The first 5 rows are patterns. Each new row is the sum of 2 different patterns, raised or lowered, with some noise. Before adding, each is slid sideways (what falls off one end comes back at the other) and multiplied by a number that may be negative. Names go in the order of the patterns.
Known rows, each followed by the names of its patterns:
[.09,.09,.03,-.14,.01,-.09,.01,-.03,.14,.17,.02,.20,-.01,.00,.00,-.01,-.13,-.05,.00,.08,.00,-.19,-.02,.10,.03,-.15,-.10,-.02,.02,.00,-.12,-.01,-.24,.02,.14,-.02,.00,.00,.03,.04,-.06,.07,.02,.19,.18,.03,.06] => Dovil
[.04,.03,.00,-.09,-.05,.00,-.01,.00,-.01,.04,-.02,-.02,.09,.07,.18,.06,.12,-.12,-.03,.10,.02,.02,-.25,-.05,-.04,.11,.09,-.06,-.08,.02,.17,.08,.09,-.01,-.04,.09,-.01,.03,-.03,.00,-.08,.01,-.01,-.02,-.13,.04,.04] => pav
[-.05,.10,.04,.09,.16,-.03,.24,.10,.23,-.04,-.20,-.18,-.06,.25,.03,.06,.02,.04,.02,-.11,-.07,-.01,.07,-.01,-.07,-.20,.03,.06,.03,-.08,.04,.00,-.03,-.06,-.03,-.09,-.09,.03,.02,.02,.10,-.01,.12,-.04,.06,.00,.00] => fegit
[-.02,.00,.06,-.02,.05,-.19,.01,.00,-.06,-.14,.02,-.09,-.16,-.07,.13,-.02,.16,-.02,-.02,.01,.03,.10,.02,.03,.01,-.10,.11,-.12,.04,-.01,-.09,-.02,.25,.22,-.01,-.25,-.03,-.12,.09,.01,.01,-.13,-.09,.06,.07,-.06,-.13] => zigab
[.08,-.03,.00,-.02,-.13,-.05,-.06,.02,.10,.10,-.13,.09,.04,-.04,.01,-.07,.23,.01,.00,.16,.16,-.05,-.01,.02,-.09,-.01,.03,.03,-.08,-.25,.00,-.05,-.03,.03,-.06,-.06,-.05,-.03,-.06,-.04,-.12,-.25,.03,-.05,.16,.09,-.15] => Nem

New rows. What belongs after each?
[-.21,-.30,-.23,-.17,-.24,-.35,-.19,-.12,.00,-.20,-.04,-.15,-.14,-.29,-.30,-.21,-.37,-.11,-.12,-.13,-.07,-.04,-.01,-.17,-.18,-.15,.02,-.16,-.15,-.14,.05,.06,-.15,.01,-.07,.12,-.16,-.07,-.27,-.30,.05,-.12,-.10,-.15,-.14,-.08,-.28] => Dovil fegit
[.18,.12,.10,.00,.14,.13,.17,.23,.08,.32,.17,.27,.14,.00,.11,.11,.38,.03,.12,.21,.15,.14,-.18,.01,.06,.26,.16,.01,-.12,.14,.30,.19,.12,.13,.08,.16,.05,.11,.01,.02,.07,.14,.10,.17,-.01,.23,.11] => pav fegit
[.10,.22,.07,.11,.09,.20,.25,.14,.05,.02,.13,.07,.28,.11,.16,.15,.21,.18,.26,.41,.23,.10,.03,-.06,.23,.15,.12,-.13,-.01,.07,.19,.19,.16,-.04,.24,.24,.20,.28,.13,-.13,.02,.11,.36,.11,.22,-.02,.11] => pav zigab
[-.34,-.18,.15,-.07,.10,.05,-.09,.08,-.10,.06,.00,.08,.13,-.03,.07,.16,.15,-.07,-.09,.03,-.13,.01,-.09,.29,.16,.00,.30,.09,-.04,-.01,-.01,-.20,-.08,.01,.09,-.07,-.37,-.03,.05,.00,-.14,-.16,-.07,-.02,-.04,-.17,-.06] => Dovil Nem
[-.02,.01,.23,.38,.07,.05,.12,.09,.22,.15,.19,-.01,.17,.15,.17,.23,.09,.09,-.16,-.02,.35,.04,.27,.10,.11,.24,.18,.24,.11,.05,.03,.15,.13,-.02,.19,.10,.11,-.11,.30,.28,-.03,-.23,.14,.03,.16,.20,.13] => zigab Nem
[.16,.09,-.04,.14,.23,.13,.06,.02,.32,.11,.08,.08,.20,-.07,.04,.04,.07,.16,.08,.22,-.04,-.20,.04,-.01,-.09,.03,-.02,.04,-.01,-.13,-.03,.09,-.05,-.31,-.01,-.02,.20,.12,-.19,.10,-.17,.05,.12,-.11,-.02,-.02,.07] => Dovil Nem
[-.28,-.05,-.03,-.11,-.29,-.38,-.03,.00,-.14,-.29,-.09,-.12,-.09,-.18,-.10,-.37,-.19,-.09,-.14,-.22,-.01,-.21,-.16,-.20,.06,-.13,.03,-.18,-.04,-.08,.00,.12,-.12,.13,-.02,.01,-.05,-.41,-.24,-.18,.02,-.11,.15,.09,-.08,-.32,-.25] => fegit zigab
[.13,.06,.17,-.19,-.21,-.09,.00,.02,-.13,-.05,.00,-.07,-.04,-.12,-.18,-.05,-.06,.02,-.14,-.09,.06,-.06,.06,.04,.04,-.14,-.16,-.03,-.20,-.05,-.01,-.01,-.09,.03,-.15,-.07,-.19,.09,.18,-.10,-.13,-.09,.32,.10,.03,-.13,-.09] => Dovil pav
[.26,.25,.06,.09,.30,.20,.08,.14,.18,.09,.21,.24,.11,.03,-.08,.02,.09,-.02,.17,.01,.08,.09,.14,-.02,.05,-.06,-.22,.17,-.15,.13,-.04,.05,.37,.27,.16,-.14,.00,.03,.05,.09,.18,.30,.08,.20,.07,.10,.19] => fegit Nem
[.12,.10,.03,.00,.17,.08,.05,.04,.14,.01,.11,.11,.09,.10,.11,.26,.04,-.07,.07,.02,.02,.08,.06,.14,.10,.05,.02,-.08,.10,.03,.01,-.04,.12,.20,.13,.25,.05,.27,.05,.12,.04,-.21,-.04,.04,.25,.10,.21] => Dovil fegit
[-.08,-.01,.07,.09,-.02,-.23,.00,-.18,.03,.03,-.16,-.01,.14,.17,-.01,-.11,-.04,-.08,.08,.11,-.05,-.12,-.11,.01,.04,.03,-.06,-.02,.00,.03,-.01,-.01,-.13,.02,-.08,-.11,-.27,-.05,-.18,-.01,-.03,.00,-.04,.09,.20,.01,.03] => pav zigab
[-.03,-.14,.01,-.02,.00,.10,.05,.07,-.11,.00,-.07,.06,-.03,-.09,-.07,.01,-.05,.12,.03,.13,.03,.12,-.01,-.14,-.02,-.14,-.06,.02,-.10,.04,.06,.05,.01,-.01,-.07,.12,-.05,-.19,.02,-.09,.00,-.18,.04,.18,.25,.07,-.02] => Dovil fegit
[-.13,.03,-.23,-.32,-.16,.04,-.09,-.28,-.24,-.23,-.05,-.13,-.02,-.17,-.32,-.13,-.16,-.10,-.20,-.19,-.09,-.13,-.23,-.36,-.35,-.21,-.22,-.17,-.21,-.19,-.03,-.18,-.08,-.21,-.13,-.27,-.39,-.23,-.48,-.20,-.25,-.07,-.13,-.13,-.13,-.19,-.06] => Dovil pav
